There are 4 ways to turn a row about zero (a turn may also mirror it). The second row of each pair is the first, turned, with some noise. The first 36 pairs use one turn. New pairs use 2 turns, one after the other, and a turn may come again.
In the rows, zero is written as 128.
Some pairs, each with its turns in order after it:
[120 156 142 126 181 136 117 124]
[109 128 156 131 155 115 159  99] => (1)

[105 151 140 152 172 159  97 114]
[ 96 161 148 138 147 110 176 112] => (1)

[111 121 140 134  52 123 154 143]
[160  98 151 171  99  90 131 152] => (3)

[138 112 143 100  92 107 122 113]
[132 100 128 150 111 147 162 116] => (2)

[175 119 145 135 124 182 122 121]
[ 83 133 114 112 113 174 154 143] => (0)

[120 133  83 150 132 128 113 111]
[ 98 145 137 110 136 129 134 165] => (3)

[165 149 167 102 139 123 155 144]
[153 148 108 182 138 106 146 118] => (2)

[113 155 104  93 137 113 137  94]
[122 105 138 160 155 104 135  91] => (0)

[127 117 120 144 103 140 104 162]
[112 148 123 161 129  95 125 137] => (3)

[122  81 106 116 111 121 126 149]
[123 135 134 164 130 131  84 145] => (3)

[ 91 145 139 146 112 134  95 124]
[116 168 116 155 126 144 139 112] => (1)

[123 162 142 118 116 127  95  86]
[126 119 143 157 102 141 148  82] => (0)

[104 114 114  83 129 136 145 127]
[141 136 146 129  95 155  94 125] => (3)

[127 127 117 129 106 129 113  97]
[113 145 120 141 113 125 130  97] => (0)

[145 143 113 146 145 110 109 150]
[146 154 127 113 104 121 106 113] => (2)

[ 79 173 176 158 120 113  98 116]
[ 94 174 108 162 133 138 132  65] => (1)

[ 89 142 164 144 128 151 118 136]
[124 113  89 131 152 145  96 153] => (2)

[116 131 112 102 129 132 103 132]
[126 118 132 107 129 110 143 100] => (0)

[113 131 155 126 138 148 133 147]
[136 151 128 106 142 126 137 107] => (1)

[128  78 113 143 148 125 120 165]
[150 153 162 123 144 113 100 161] => (1)

[ 77 174 126 187 141 156 101 139]
[193 174 141 136 126 145 182 128] => (0)

[168 155  65 144 117 146  63 139]
[ 88 174 174  95 107 103 181 110] => (0)

[134 111 136 140 189 148 119 127]
[118 135 151 149 131  97  77 142] => (2)

[157 114 142 127 121 155 119 117]
[112 134 134  98 102 125 133 139] => (1)

[104 108  88 145 117 131 142 121]
[130 166 104 133 151 104 124 122] => (0)

[ 93 121 137 146 145 109  93 122]
[137  95 125 112 121 139  84 122] => (2)

[125 137 112 153 124  85 108 201]
[125 143 139 147 187 162  74 140] => (1)

[120 128 143 165 122 130 141 125]
[136 120 150 130 151 106 145 131] => (3)

[104  81 160 131 111 124 136 103]
[ 98  80 133 150 147 154 126 115] => (2)

[155 113 116 106 148 152  88  96]
[131 122 174 146  93 126 122 164] => (2)

[ 96 142  80 175 121  86 142 100]
[109 107 161  84 142 107 125 193] => (3)

[ 85 102  76 139 133 117 107 126]
[112 163 146 117 137 123  91 180] => (3)

[104 127 142 116 151 115 138 114]
[148 101 115 149 135 119 127 127] => (0)

[123 108 133  88 139 139  79 162]
[130 175  89 151 118 131  95 111] => (3)

[146 118 138 138  95  73 145 153]
[133 131 109 134 119 144 147  61] => (2)

[122 129 135 177 147 125 117 101]
[ 90 150 128 149 130  92 130 127] => (1)

New pairs, each followed by its turns in order:
[159  71 143 146 114 192 159 125]
[120 113  81  90 182 132  74 138] => (2) (2)

[112 123 180 129 114 128 135 119]
[123 149 142 131 139  94 138 163] => (2) (1)

[ 77 154  94 152 124 139 139 117]
[126 146 107 120 103 160  86  96] => (2) (3)

[129 132 129 151  83 128 137  98]
[143 127 117  94 147 114  86 130] => (3) (1)

[131 165 138 138 126 149 132 158]
[133 128 126 167 130 119  97 108] => (3) (0)

[178 104 118 119 107 115 103 127]
[149 158 118 171 113 100 120 121] => (1) (3)

[122 126 130 120 174 128 167 202]
[121  70 136  72 132 107 130 175] => (0) (0)

[183 149  96 130 142 114 162  89]
[158 161 184 159 123 147  96 114] => (3) (3)

[123 151 138 156 156  96 142 125]
[120 138 148 171 129  98 126 117] => (1) (1)

[160 135 166 138  77 134 175 149]
[147 127 120  84 110 158 188 105] => (0) (0)

[117  96 139 124 110 133 117  97]
[124 176 119 143 125 125 115 133] => (3) (2)

[162  67 169  99  73 131 108 146]
[108 209 132 141 103 121 152 177] => (3) (0)

[108 108 108 107  97 154 119 125]
[ 91 108  99 121 137 112 145 124] => (2) (2)

[ 98 185 143 138  94 125 106 114]
[140 141 113 130 127 115 188  82] => (3) (2)

[117 110 143 148 135 135 132 162]
[129  99 158 133 121 122 151 124] => (1) (0)

[110  77 145  94  63 133 137 171]
[149 176 134 149  70 145 166 174] => (1) (2)

[138 112 179 142 136 107 100 149]
[105  93 153 157 140 104 130 156] => (3) (1)

[ 94 129 125 120 145 140 174 136]
[147 109 161 157 151 108 119 115] => (2) (1)

[123  90 173  57 126 196 157 138]
[ 43 144  82 106  75 113 157 144] => (3) (1)

[145  81 123  92 132 124 139  95]
[160 146 140 185 125 124 125 150] => (0) (1)

[145 150 106 148 140 141  87 112]
[144 131 133 156 153 157  93 127] => (0) (0)

[ 94 126 108 118 168 127 141 136]
[100 105 139 115 138  93 106 120] => (1) (1)

[122 135 126 136 183  83  76 126]
[138 105 112 150 172 158  66 124] => (1) (2)

[114 139 163 103 139 152 160 129]
[136 141 155 101 126 101 146 164] => (0) (1)

[130 122 121 133 115 126 160 132]
[104 130 113 135 128 138 110 141] => (1) (3)

[101 105 108  67 156 165 206  78]
[160  85 140  95 189 110  51  87] => (2) (3)

[171 194  97 123 136  81 147 102]
[ 71  89 174 167 127 163 121 154] => (2) (0)

[136 127 162 106 132 113 178  87]
[ 95 132 103 148 107  93  88 100] => (1) (0)

[187 176 131 141 107 155 101 130]
[166 118 105 133 148 199 121 108] => (0) (0)

[125  99 159 139 141 132 166 115]
[158 130 105 152 112 112 151 152] => (2) (0)

[119 154 115 136  88 137 151 128]
[143 136 105 117 118 132  81 113] => (3) (1)

[108 123 127 172 151 103  99 197]
[112 139 140 127 108  91 154  52] => (2) (0)

[151 109 129 157 157  64 159  93]
[126  80 135 114  95 162  89  77] => (1) (2)

[114 118 107 124  94 113  97 140]
[170 107 139 132 124 143 153 133] => (0) (2)

[137 130 134 156 123 173 124 172]
[144 102 144 123 167 152 162 108] => (1) (1)

[ 91 178 146 130 191 144 117 128]
[150 149 132 130  48 108 105 104] => (2) (2)

[184  95  65  73 159 159 120 129]
[ 96 118 107  79 150 163 105 210] => (3) (2)

[139 137 133 130 172 105 191 137]
[135 106 189 151 109  98 103 128] => (1) (1)

[141 125 120 142  78 139 126 164]
[117 150 104 156 140 114  82 129] => (3) (1)

[155  77  88 144  82 141 120  74]
[131 184 108  80 190 110 119 141] => (3) (1)

[114 116 121 175 137 119 110  91]
[132 114 132 103 137  75 128 153] => (1) (3)

[180 154  99  90 145 137 107 117]
[128 160 183 134  86 130 129 155] => (3) (3)

[121 145 101  93 128 167 145 119]
[162 132 141 150  97 113 164 133] => (3) (3)

[166  94  88 139 144 163 128  91]
[137 173 111 100 163 102 170 111] => (3) (1)

[149 160  93 130 183 118 126 133]
[152 133 150 116 178 129  91  96] => (1) (3)

[106 150  71 124  95 102 163 105]
[ 98 189 112 112 132  97 130 171] => (1) (0)

[168 112 176 104 123 113 136  57]
[111  67 127 124 121 184 178 107] => (1) (2)

[166 102 156 115 134 159 168 121]
[136  92 125 144  95 109 176 110] => (1) (2)

[152  85 117  99 120 137 122  96]
[119 134 134  99 114 152  76 119] => (1) (0)

